The rows come from 4 hidden closed curves, with some noise, and rows from the same curve form a group. Each curve winds through 8 dimensions. The rows are also pushed far along 6 directions, which tell nothing about the answers.
Some rows, each with its group after it:
[ 17 -28  12  -5 -13   5   0   7  18   0  17 -40  -2 -33  32  37  -7  10
  26 -25  21  27 -21   6 -15  27] -> Popel
[ 10 -15 -13  68 -13 -40  -9   9  -6   3 -19  19  13  15  44   6  30 -25
   3 -12  11  46  22   0  12  -5] -> rit
[-14 -48  49  -6  13 -44  26 -23  20  16   9 -26  14 -12  64  37  22 -27
 -11 -69   6  72 -19 -13 -22  49] -> rit
[ -2   0 -31 -24 -16  12   6  -1  -1   7  -3   7 -32  -6  -3  -7   2 -17
 -16  -6 -28  -9  16  12  17 -16] -> fisob
[-15 -19  67 -16  30  -7 -38   2  26  -5 -15 -72  23 -51 -35  -7 -42 -10
  -3  34  12 -66   3 -20  -1  20] -> rit
[  0   6 -17  18  -1  14 -23  18  -7  -9  -7  14   5   9 -25   1  -6   3
  -1  17  -5 -20  16  -3  13 -22] -> laza
[  8 -38 -19 -53  18   5   2  -4   1   0  19  -1  38  25   2  23  46  21
  20 -26 -20   9 -32   1  -3  39] -> laza
[ -9   6 -35 -62  13  29  38  -8 -33  23  13  35 -10   6 -17  18   2  19
 -45   7  -5  -3 -47  30 -15 -46] -> rit
[ -8  16 -21 -18 -10  44  21  -2 -15   4   7  11 -26   9  22   9   1   8
  -7 -21  -2  21  -2  16  -5 -15] -> laza
[ -2 -13  12  65 -12 -12  15   0  -4 -11   7 -38 -10 -19  19  38 -33   5
 -20  -8  54  21  -5   1 -19 -25] -> Popel
[ 17   5 -34  19  -4  16  14  22 -14 -34  44  44  30  52 -29  45  39  61
  21 -19  13  19 -42 -19 -37 -10] -> laza
[ -2   1 -39  22 -41   6  25 -13   0   9  -9  24 -61  -1  14  17 -20 -19
 -47  -7  13  16   5  35  26 -48] -> fisob
[  9   7   3  -2   9  14 -27  21   6  -1  23 -39  39  -9 -32   1  -2  34
  59 -40  -1  -9  17 -24   2  25] -> fisob
[ -6 -17  18 -12  25 -15 -27   2  15 -18 -10 -34  -3 -17 -58 -21 -42  -7
 -19  50 -26 -63  29   6  38  -1] -> Popel
[-36 -34  37 -12  17   5  29 -16  15  11   0 -51 -19 -31   8  23 -35 -26
 -50 -31  33  -4 -12  16  -7  -4] -> fisob
[  6 -24  -2 -25   4  19  -1  -2  -2  -2  11 -64  -5 -21  16  21 -34  24
  28 -14   5  -2 -11  24  12  17] -> fisob
[-17  -8  35 -54  42 -21  -1   3   3  -8  16 -28  19 -21 -13 -31  17 -10
  12  -6 -67 -16  31 -33 -27  43] -> rit
[ -7 -28 -27  26 -31 -16  52 -26  16   1   4  35 -58   8  40  32 -16 -21
 -62   1  35  37 -13  47  -4 -32] -> rit
[ 28 -24  21  76 -40 -38 -32  10  65 -48  -4 -20   4   3 -64  31 -26  31
 -19  48  83 -46 -38   3   4   2] -> rit
[  8  -4   8  47 -15 -18  -4   4  22  -2   9 -21  30  16 -11  23  -3  29
  27 -53  56  28 -19  -6   1  16] -> fisob
[  2   8 -27 -26 -26  -8  17  -5   3   4  -7  30 -23  23   8  -8  40  -6
 -36 -18 -21  24  -5  12  -7  -5] -> laza
[  7   3  -6 -10   3  16  -3   6 -20  54 -27 -11   0 -21  47 -15  -1 -25
   8 -19  -2  32  23  39  48  -8] -> Popel
[ 20  -9 -11 -10   9  24  -4  -3   3   7  12 -68 -12 -43 -17 -11 -77  30
  29  27  14 -38  27  43  55  -3] -> fisob
[  5  30  11  18 -11 -46  -2   4   3  13 -19   8  -8  -5   3 -68  30 -38
  -1   1 -39  11  59 -13  16  17] -> Popel
[-13   3   6  67 -16 -49  -2   1   4   6 -28   3  -3  12  12 -18  18 -41
 -24 -31  10  27  35  -8  23 -10] -> fisob
[ -1  11 -12 -26  -3  -5  12 -15   9 -19  13  49  12  42 -28 -10  33  17
  -8  24  -3 -21 -39 -18 -38  11] -> laza
[ 33  17 -25  40 -31  25   2  23  -5 -12  15  12 -14   9 -53  70 -63  85
  11   2  80   9 -78  45  11 -62] -> fisob
[ 14  28 -13  29   1  35   4   4 -36  14  -6  -5 -15  -1  17  -7 -53  28
  37  10  24  14   4  36  39 -29] -> fisob
[-10   3   1 -10   0 -22  34 -14 -11  22  -6   8 -30 -11  35 -37  24 -51
 -24 -17 -37  25  39   4  11   3] -> Popel
[-12 -30  40 -40  35 -20  -6  10  20 -51  34 -47  28 -16 -48  25   4  29
 -14  17 -19 -41 -25 -44 -67  29] -> rit
[ 21  26  -2 -61   8  24 -18  22  -8  -4  15  26  14   4 -18 -13  33  24
  53   3 -54  -4 -16 -18 -15  30] -> rit
[ -5 -23  17 -25  18   5  -3   4   2 -22  20 -25  -4 -27  -7  25 -22   4
  14  16 -18 -22 -16 -15 -26   9] -> Popel
[ 29  11 -19  16 -17 -25  15  11 -20  -1  11  29   3  16  33  17  43  22
  10 -21  -8  63 -26  -2 -14  -3] -> laza
[ 25 -16  20  47 -26 -43 -21   9  47 -16  -1 -34   8  -8  -6  -6   9   5
  21 -15  18  11  24  -7  20  42] -> laza
[ 21  -3 -38 -25  -4   7  -3   9 -13  24   6 -18   7 -20  34  -7  13   6
  25 -14 -21  16  25  21  13  -1] -> laza
[ -6   6  15  31 -14 -18  14 -12  14  -8  -1   6 -42 -12 -26   3 -37 -13
 -44  17  13 -11   6   9  22 -28] -> rit
[  0  -7   6 -17  38  32   3  19 -44  28   2 -26  13 -21  42  -8  10 -27
  43 -33 -44  28  30  12  45  13] -> Popel
[-21 -28  26  14  -3 -23  22 -17   0  14 -37 -37 -43 -30  61   1 -26 -53
 -47   1   4  24   8  36  17  -9] -> fisob
[ 10  47 -25 -18  -6  37  28   0 -36  22   3  33 -24  10   7 -19 -13  22
  11   0  -4  18 -10  31  17 -32] -> rit
[-22 -33  14  42  -2 -15  10 -16  23  11 -14 -11  -5  -6  -5  18 -25 -32
 -39 -13  49  -7   2  18  27 -11] -> fisob
[-19   5 -28 -24  11  24  15 -10 -27  53 -22  16 -15  -7  28 -26  -1 -46
 -11 -23 -16   8  32  32  44 -25] -> fisob
[-19 -22  29 -43  35   0 -10   2   2 -17  12 -58  -8 -54 -28  11 -42  -3
 -20  31 -34 -51  13 -17 -18  -8] -> rit
[-10 -27   5 -42  22  18  43  -7  -9   4  29 -35 -26 -31  12  17 -10 -10
 -15 -20 -15   3  -8  24   2   7] -> Popel
[ -7   7 -18  81 -31 -13  13 -13  -2 -10 -12  66 -11  49  -1  25   0  -8
 -29   3  52  26 -22  -2   2 -34] -> Popel
[-21 -33  53   8  25   0 -16  -6  46 -33  11 -34   9 -12 -60 -10 -30 -23
  -7  30   8 -74  24 -22  20  41] -> fisob
[ -6  33   7  53 -19 -20 -22   0  14 -12 -37  63   0  37 -47 -42  16 -29
 -29  52  18 -42   9 -19   9 -18] -> rit
[ -8   4 -38 -33  -4   0 -10  -4  -9  13  -9  16  -3   6  22 -44  53 -43
  11 -22 -71   1  57 -22  12  19] -> fisob
[-14 -36  60  -6  25  -2 -11   6  21 -40  12 -58  16 -19 -30  44 -34  24
 -25  23  24 -27 -33 -15 -35  20] -> Popel
[-17   9  13 -26  29  24  -8  11 -14   0 -10   5   4 -14 -12 -11 -19  -9
  -3  38 -15 -37   4   4 -14 -14] -> rit
[-17  19 -53 -57   7  79  36   7 -44   5  18  42 -54  -8 -11  11 -23  -2
 -44  33 -32 -31  -3  33   1 -71] -> laza
[-10  24 -15 -34 -11  32  16  -5   4   5  -3 -14 -41 -18 -48 -16 -57  22
 -46  35  14 -51   2  40   5 -46] -> laza
[  5  -9 -14  26 -29 -20  -1 -10  40 -16 -12  19 -24  11 -34 -14  -9 -13
 -33  38  26 -37   6  20  18  -7] -> rit
[  1 -30  25  19  11   8  11  17 -19   2   4 -24  -8 -21  46  43   4 -22
  -8 -29  -2  50  -5  11  14   1] -> Popel
[  4   0 -10 -10   2   8  -4   4  -4 -19  16  33  21  22 -21  28  15  25
  20   7   0  -3 -43 -23 -39   4] -> Popel
[ 15 -19   0  13  -6  33   3  13   8  -8  19  -7  -1  -1 -11  63 -38  41
  11  -4  61   7 -54  34  10 -15] -> laza
[ -7 -16  52  45  -5 -10   7   3  19 -16  -8 -26 -12 -13 -11  43 -44   8
 -55  13  66   7 -35  18  -6 -18] -> Popel
[-21 -18   1   2   0  -7  10 -19  21 -15  -7  48 -14  26 -16  -6  24 -49
 -48  21 -11 -24   7 -13   2   9] -> fisob
[  3 -17  -5 -16  19   5  14  10 -11  -5  27  36  38  31   7  20  58  11
  14 -24 -10  23 -31 -19 -34  20] -> laza
[ 22  32 -35   2 -21  -3  28   3 -26   9  11  38 -19  11  19  -3  23  21
  -9  -3  -7  41 -16  12 -18 -34] -> laza
[-18  -9  39  42  -4 -13   5 -11  14   1 -20  -7 -33 -31  15   6 -47 -42
 -24  22  28 -10   8   8   5 -11] -> Popel
[ -2   7 -31 -24  -7  10   1 -17 -18  16 -15  22 -16   7  22  -2  -6  -4
 -14  21  -6  -3 -16  17   0 -24] -> laza
[-16 -35  12  45 -24 -44   0 -21  36 -20 -16   6  -3  22   1  16  23 -36
 -67   2  32   2   1 -17 -20   7] -> Popel
[  7  -4  21 -25  11  -4 -14   9  16  12  -4 -50  -5 -40  10 -50   2 -26
  31  -3 -43 -18  61   6  38  42] -> laza
[ 11  11 -19 -11 -14 -11 -10  -4  -1  -8   2  13   3  16  -3 -23  42  -7
   4  -6 -36   0  15 -25   7  17] -> rit

New rows. What belongs after each?
[  6  14  -5  38 -12   0  19 -10   7 -13  28  13   6  27 -18   1  -4  29
   7 -15  35  12   4 -10  -3   7] -> fisob
[-17  10  29  -3  26  10  13   1 -28  43 -24 -23   0 -25  35 -31 -13 -37
  -5 -14  -8  20  34  22  31  -5] -> Popel
[ 10   8 -32 -43  -5  29  -7  -5 -14   6   9  24  10  15 -29  23  10  29
  -4   8   5 -17 -51  -3  -1 -17] -> rit
[-11   3 -28  -7   4   1  49 -20 -30   4   8  22 -24  12  10  -4  -3  -4
 -54  16  -5  11   1  17 -12 -37] -> fisob
[ 10  24   6 -15   8  29  -5  16 -32  29 -10   7  10  -2  26  -1   2  11
  21 -11  -7  33  -7  16  10  -6] -> Popel
[ 32  28 -39 -14 -20  17   5   5 -21   9  22  15 -15   5   0   4  -5  37
  42 -23 -24  34  -3  10  26  -8] -> rit
[ 14  19  15  24  -1 -25  -1   7   0   1  10 -21   0 -13   2 -17 -19  20
  35 -15  -4  24  28  -4   7  11] -> rit
[ 22  -9 -35  38 -23   1  -9   8  -4 -28   7  29   0  30 -23  35  -2  30
  12  18  20   3 -26   5   9 -17] -> fisob
[-10 -12 -32 -29  -7  -1  11 -10  15 -12   4  41 -12  25   3 -11  25 -11
  -8  19 -20 -14   0   7 -27  12] -> rit
[ -3   2 -15  23 -31 -34   4 -27  25 -12  -2  28 -36   4  -9   1 -12 -16
 -38  13   1  -4  14 -10  -9 -16] -> rit
[  9 -28  21  -9   3 -15 -26  14  31 -19  -4 -36  21 -17 -19  -3  15  -3
  -1  25   1 -38  -4  -5   0  29] -> rit
[-22 -37   3 -30  12 -18  25 -23   0 -15  16 -17  -4   5  15  18  36 -25
 -53 -18 -29   3  -7 -25 -27  15] -> rit
[ 23   2 -55  -6 -29  17   9   6 -19  10  -4  33 -18  13  24  17  25  10
 -13   7   5  21 -24  31   8 -30] -> rit
[ -2 -25  31 -24   8 -13   8  13  19 -11  11 -21  16   2 -15  35  18  15
  -4 -33   7  17 -51  -2 -28  26] -> fisob
[ -4 -17 -20  13   4 -15   1 -12 -18  -1   9   1   5   8   3  30   2   0
 -20 -16  -5  16  -6 -18  -1 -21] -> rit
[ -3 -13 -22  13  15 -21   4   2 -12  -3   3  46  41  50  18  -2  60  -5
  25 -30 -23  40   9 -20 -11  26] -> rit
[ 10  -2   0 -42  20  -1 -41  10  21 -36  25 -35  42   5 -83 -16   7  46
  40  26 -32 -72   2 -44 -11  37] -> rit
[ -2 -27  12  -7   3  11 -12  -2  12   1  -7 -60  -4 -31   9  12 -37  -3
  -7   9  15 -18  14  14  15   9] -> Popel
[ 11  -8  15  -8   2  -1 -24  -7  24  -6  13 -24  13 -12 -49  15 -37  28
  23   2  23 -29 -20  -7  24  15] -> rit
[ -1 -35  -1  20   8 -17  -2  -2  -1 -28  26 -34  15  -2 -19  62 -16  30
 -19 -10  22   3 -31 -24 -17 -16] -> rit
[ 34   9 -54   4 -18  23   3   2 -15   9  25  -1 -13 -12   4   8 -28  39
  25   9   9   6  19  23  23 -23] -> fisob
[-32  -2 -13 -32  21 -11  18 -31 -19  21  -8  12  -8   1   8 -26   5 -38
 -41   0 -35 -11  32 -12  -4 -16] -> rit
[  0  -2 -23 -39   0  33  14  -1 -21  39 -11  12  -7 -11  28  12   0 -15
 -20  -9   5  19 -14  39  15 -23] -> Popel
[ 13  27 -12 -16 -15 -18  -1   6   2   5 -10  78   9  50  -6 -30  69 -10
   8  -8 -46  33  -1 -10  10  24] -> Popel
[-14   1  40 -37  43  19   3   4 -11   3  -2 -24   8 -15 -18 -29 -19  -7
  11  26 -24 -30   3   5   8  23] -> fisob
[-46 -30   8 -21  28 -16  37 -26   2  -2 -11  25 -11  16  18 -19  16 -55
 -58  15 -20 -14  21   5 -31   2] -> rit
[ -7 -44   8  -7   1  -6  -5 -14  20 -24  15 -23  -7 -11 -18  66 -16   2
 -38   0  13 -13 -40 -23 -16  -4] -> rit
[ 12   3 -23 -37 -10  12   5   4  -9 -16  18  30 -12  17 -23  20  38  11
 -21   4 -34  -2 -34 -17  -9  -7] -> rit
[ 16  14 -28  34 -46  -3   1   3  13   4  -7  24 -25  -2   6   7   7 -10
 -21  -1  28  15   7   7  -3 -21] -> Popel
[ 13  31 -19 -19 -20  11 -22  14   3  -4  -1   2 -20 -18 -34 -23 -12  13
  19  23 -27 -29  20  -6  -2 -11] -> fisob
[-30 -22  17 -65  29  35  35 -15   8  -9  19  13 -29 -10 -23  19 -26 -12
 -39  22 -15 -34 -33  19 -15  -4] -> rit
[  3   3  18  -1   6  15  11  -5 -13  34 -12 -33 -14 -30  13   2 -42   4
 -16  -1  32   2 -15  37  31 -25] -> rit
[ 45  57 -17  17 -29  15 -12  15 -26  27  -9 -14 -25 -26  24 -15 -51  50
  52   7  11  39  13  41  30 -30] -> Popel
[ 21  16 -54  -8 -10  12  20   6 -39 -12  34  30  15  34  32  19  47  44
  30 -21 -23  45 -17 -20 -40  -8] -> laza
[-32 -11 -47 -50  18  25  48 -20 -53  39  -9  49 -11  24  41  15  29 -33
 -60 -24 -19  29 -21  27 -10 -50] -> fisob
[  7  34 -16  11  -5  20   0  12  -4   8   2  47   6  19 -12 -26  16   0
  26   3  -1  -4  12   1   9  -4] -> laza
[-34 -56  34 -14  39  -1  43 -14   6 -24  26 -20   4   0  13  53 -20   3
 -36  -8  20   6 -36  11 -52   7] -> rit
[ -3 -25  13  -7   6 -20  33 -16   9 -32  27   6  -3  14   7  21  25   3
 -23  10  -2   3 -37 -16 -41  18] -> laza
[ -8   1 -13 -27   3 -11  -8   8   6  -6 -15  22   2   0 -25 -27  21 -18
 -37  50 -22 -46   5  -2 -24 -16] -> rit
[ 14  23 -41  -7 -19   5  -4   4 -25  -4   2  31  -5  19  -2   0  32  13
  -9  10 -24   5  -7 -17 -12 -26] -> rit
[-16 -29  37  41   7 -32  -6  -5  22 -13  -4 -34  22  -9  -9  24 -19  -1
 -21   2  47  -8  -7 -17 -26   6] -> fisob
[-12 -38  29   6  29 -52 -16  -2  14  -8 -15 -20  35  11 -10 -22  34 -34
  -9  -4 -38  -5  34 -24  19  43] -> Popel
[ 11 -30   4   9   5 -16  17   7  -1   5  13 -30   3 -20  47  32 -13  13
  11 -20  16  48  -7  27 -15   1] -> rit
[  3 -13 -42 -59  15  30   4   3 -24  20   6 -23   3 -15   4   0  -7  17
   2   0 -20 -17   4  30  13 -17] -> laza
[-12  -1  14  26 -10 -25  26 -15   7   1  -5  21 -40  -4  -4   1  -6 -35
 -61   0   0  11   7   2  13 -23] -> rit
[ -1 -21 -35 -19 -13   5   0  -4  20 -30  23  42   7  26 -19  40  32  13
 -23  18   9 -19 -42 -19 -56  -4] -> laza
[  1  16 -31  26 -24 -24 -12   1   6   4 -30  29 -12  27 -28 -34  13 -20
  -8   0 -13 -12  25  10  40 -17] -> fisob
[ 18 -18  68  21  28 -28 -48  23  14   8  -6 -79  60 -36  -4   7  -9  15
  55 -17  20   3  -5 -24  14  43] -> rit
[ -1 -59  13  21   2 -40   2   4  36 -39  21  -8  21   8   6  54  21   6
 -10  -7  15  14 -27 -15 -45  29] -> rit
[ -2 -43 -23 -42   6  40  22   0 -14 -12  21   5 -12   0  40  61  12   7
  -8  -5 -10  19 -47  21 -21  -3] -> rit
[ 13  24   8 -10 -14  11  -9  16   4  10   3 -34 -12 -30   0  -6 -24  22
  33 -19   2   7   4   9  -1   2] -> fisob
[ 31  28 -13  66 -24  -7  -4   1  11 -16  29  11  30  41 -25  -7   2  57
  58 -27  45  26   6 -19   6  23] -> fisob
[  4 -19  26   6  -5 -30 -11 -14  39  -7   5  -6  20   8 -28  12   2   6
   1 -16  24  -6 -26 -22   3  37] -> rit
[  6  15 -16 -42   8  14 -21  -4  11 -20  24 -11  26   2 -74  -2 -35  66
  32  33   4 -64 -17 -17 -33   1] -> rit
[ -3 -31  16 -31   8   3  -5   2  21   2   7 -10  26  -7  -5  24  21  -6
  -5 -10  15  -5 -27  -7 -25  30] -> Popel
[  5   5  46  26 -11 -18 -24  14  45 -22   5 -56  12 -24 -53   9 -39  34
  24  -7  47 -25 -12 -12 -12  25] -> fisob
[ -4   2  12 -59  36  46  -2  18 -35  29   2 -42  11 -42  11  11 -32  19
  27  -6 -14  -3 -13  22  -4 -15] -> fisob
[  9  21 -26  26  -5   1 -37   6  -1  -8 -22  42  13  34 -45 -45   6  -9
  30  37 -23 -42  37 -10  44   2] -> fisob
[-13 -16  33  -7   1 -49  -3   3  25   6 -22   2  12   4  20 -23  68 -59
 -11 -45 -38  29  22 -25  -9  50] -> fisob
[ -7  28 -16  19 -16  21  18 -10 -10 -13   5  48 -32  13 -21  10 -28   7
 -35  40  25 -18 -16   3 -20 -45] -> fisob
[  1  17 -23 -27  18  -1 -21   7   0   1  -3  25  35  32 -21 -61  28   8
  54  19 -39 -35  39  -9  -3  31] -> rit
[ 10 -27   8  38  -8 -35  -5   0  18 -41  19  -9  -4   1 -17  38 -13  19
   5  11  10   1 -19 -20 -19   5] -> Popel
